There are 3 ways to turn a row about zero (a turn may also mirror it). The second row of each pair is the first, turned, with some noise. The first 27 pairs use one turn. New pairs use 2 turns, one after the other, and a turn may come again.
Some pairs, each with its turns in order after it:
-29,-6,6,-2,-9,-3,-1,2
14,-12,4,-22,0,4,-3,-15 -> j_684

2,22,-2,10,-3,-2,10,7
-4,-1,11,-2,-5,19,13,1 -> j_870

14,-15,2,11,16,-1,-8,2
-15,3,21,-8,2,-10,-2,1 -> j_741

-6,-4,-2,3,2,-13,4,-11
14,-5,-7,-6,0,7,-6,4 -> j_870

1,-5,-13,-6,-3,-19,-7,-10
-12,-6,-2,-4,2,-20,-13,-3 -> j_684

1,19,9,-16,-2,7,1,9
10,16,9,0,5,-6,18,-3 -> j_684

2,10,-3,6,-6,-29,-12,4
4,-8,2,18,10,-15,11,-19 -> j_741

1,-1,4,4,11,-10,12,0
-13,3,-2,6,-3,-5,10,4 -> j_741

-6,0,-4,-28,-2,2,2,-16
-9,-4,-11,-5,20,5,-21,-3 -> j_870

7,-6,10,-2,3,-8,-14,-15
-14,-11,8,7,2,-1,-12,-8 -> j_741

-1,-23,3,29,7,-16,-10,8
-3,-21,-17,-2,17,16,-22,9 -> j_684

1,3,-1,5,4,-3,0,-29
7,-22,-13,2,3,8,-4,0 -> j_870

-15,9,2,-2,8,0,-12,3
2,-10,2,-5,0,12,11,-11 -> j_741

9,0,10,20,2,-6,-10,6
6,-3,-3,1,-11,-7,20,5 -> j_870

1,12,11,18,3,0,2,-4
10,2,-13,15,2,8,-1,-7 -> j_684

8,-4,3,-8,4,-16,-1,-12
2,-5,-3,6,-1,-19,-9,8 -> j_684

-11,-3,-11,6,7,-3,-1,4
13,6,5,8,2,4,-1,2 -> j_870

12,13,19,1,-4,-4,1,27
-4,1,-11,-6,32,-9,11,4 -> j_741

-1,11,-1,3,10,1,8,9
0,-4,-2,8,4,3,15,-3 -> j_684

-14,29,-16,8,-18,3,-1,17
-11,16,-9,-10,12,7,18,-30 -> j_684

6,-10,23,-13,-21,-21,-6,-3
-5,8,-26,-31,-4,-8,2,-2 -> j_870

19,3,2,1,7,-5,26,-9
-19,17,-16,5,-9,-12,-4,8 -> j_741

-8,-11,-6,-9,7,10,0,0
2,6,11,-4,-6,15,-1,4 -> j_741

5,29,16,29,0,-9,-18,10
12,14,-23,18,31,12,-3,-12 -> j_684

7,3,-29,4,3,-17,-5,6
21,3,12,-4,17,6,11,-14 -> j_870

-2,-14,-2,6,-7,6,1,1
7,-1,9,-1,-2,-3,-5,12 -> j_741

-12,9,17,-6,18,-5,-2,-3
-5,1,-9,3,6,3,1,27 -> j_870

New pairs. What belongs after each?
-3,17,-2,-17,-1,-7,1,16
-6,-1,-14,-12,-1,17,13,-3 -> j_870 j_741

-29,3,-5,-8,-1,18,-3,-7
-14,-10,-10,8,-1,7,-27,10 -> j_684 j_741

-13,-29,3,9,-1,-4,18,2
17,14,17,1,8,13,-14,15 -> j_684 j_741

4,-14,3,-7,-8,-4,-5,9
-3,-1,2,5,-3,-7,13,14 -> j_741 j_870

-6,8,-10,0,26,5,-11,1
-16,-8,-12,-4,-2,10,-21,2 -> j_741 j_870

-1,-19,-3,-3,20,-2,5,-2
-9,2,13,4,18,-8,5,-7 -> j_870 j_741

2,-1,-3,-2,-6,1,-9,3
0,-8,-3,0,3,-7,5,4 -> j_741 j_870

-4,5,2,-19,9,-7,6,9
5,-1,6,-19,-3,-3,-5,14 -> j_684 j_870

-14,8,6,10,9,7,-16,2
4,-6,11,-8,-19,-6,-2,14 -> j_741 j_684

-9,14,10,-18,20,3,-8,-6
5,-19,-4,-16,-11,-9,10,13 -> j_684 j_870

-20,0,-11,29,11,-8,5,11
14,-11,3,19,2,-12,-28,-6 -> j_684 j_870

3,14,0,3,29,11,-13,-2
-8,1,9,-6,-3,-13,25,19 -> j_870 j_741

-4,13,14,10,2,3,0,-3
-6,1,-3,-13,-5,14,9,-2 -> j_870 j_684

4,-20,-11,9,0,-2,12,-2
-5,-2,9,-23,0,9,-3,-5 -> j_684 j_684

-4,-1,8,1,-28,7,4,18
-13,2,-15,3,2,27,-5,-9 -> j_870 j_870

-6,14,1,-8,13,-4,3,7
-9,9,12,7,-4,-2,3,14 -> j_870 j_870

-2,4,-5,-2,9,-7,7,5
9,0,5,-5,-3,0,-8,5 -> j_684 j_870

7,-29,7,12,-4,-3,20,-4
3,31,4,-7,-12,0,19,6 -> j_741 j_870

-3,-1,-1,-3,18,-1,-1,-29
16,-3,-18,-7,-17,-9,12,-8 -> j_684 j_870

-14,-4,18,8,-24,-4,2,-4
-17,19,15,4,-3,-16,-3,4 -> j_684 j_684

-29,-19,1,6,-5,5,-10,18
-5,-6,1,0,-1,22,33,-10 -> j_870 j_870

-5,12,-4,-1,2,3,-3,-12
5,-12,-10,-3,-5,7,4,-2 -> j_684 j_870

-12,4,-17,0,4,-2,5,29
-1,8,-9,15,-13,-7,24,13 -> j_741 j_684

-10,-25,1,1,1,3,17,1
-12,18,10,-4,-16,-2,10,1 -> j_741 j_870

29,-2,11,6,1,-3,3,-6
2,-12,9,12,0,7,19,-16 -> j_741 j_741

-13,24,15,3,-29,2,-3,-10
25,-9,11,3,8,-22,-7,-22 -> j_741 j_870

-4,2,18,3,12,-4,-7,2
-11,-4,-7,-9,9,5,14,3 -> j_870 j_684

7,8,7,29,-11,-3,-19,13
-3,-12,13,-18,-19,21,-12,-9 -> j_870 j_870

10,8,-14,2,2,-14,-19,-3
16,1,-10,12,9,6,8,15 -> j_684 j_870

-29,-12,0,-2,-25,0,-6,-2
18,-3,-9,-10,-8,-8,-12,-28 -> j_870 j_741

4,13,7,-11,-29,-5,3,0
-25,-7,3,16,9,7,-10,2 -> j_741 j_684

-13,-2,-24,-1,-16,-2,-4,12
9,15,-1,24,-8,-3,-1,-10 -> j_870 j_684

3,6,-1,2,-5,22,-7,-7
5,-14,7,1,-18,-5,3,7 -> j_870 j_741

-13,-6,2,0,-14,12,2,2
13,-15,-4,-2,-4,-3,-4,-12 -> j_870 j_741

26,13,0,-3,0,0,0,1
-1,-3,-15,5,14,5,14,-13 -> j_684 j_684

0,-13,-12,-12,1,5,-7,20
15,11,3,18,3,1,14,9 -> j_741 j_684

19,2,13,-1,1,2,-10,6
-5,4,14,6,1,0,19,8 -> j_684 j_870

-1,-26,7,2,11,-7,11,-20
-18,7,6,-10,18,-6,-19,18 -> j_870 j_684

12,7,-18,-9,0,-17,-1,2
-8,-9,-13,3,-13,-15,-1,-15 -> j_741 j_741

-12,5,1,5,-11,-7,18,9
-26,4,-4,6,-2,2,2,-8 -> j_870 j_870

29,1,8,22,9,0,-29,0
-22,-15,13,29,0,22,4,-9 -> j_741 j_741

11,-4,1,-19,-4,-29,-25,-28
-33,-23,21,15,-8,-19,2,11 -> j_870 j_684

-8,-10,5,9,4,3,7,-8
2,1,-3,-18,3,7,1,3 -> j_741 j_684

0,-15,-7,12,11,-18,-2,7
-7,-19,17,-8,4,9,-8,4 -> j_684 j_684

-9,16,-2,0,2,1,-2,15
-8,-4,2,8,-16,-6,9,5 -> j_741 j_684

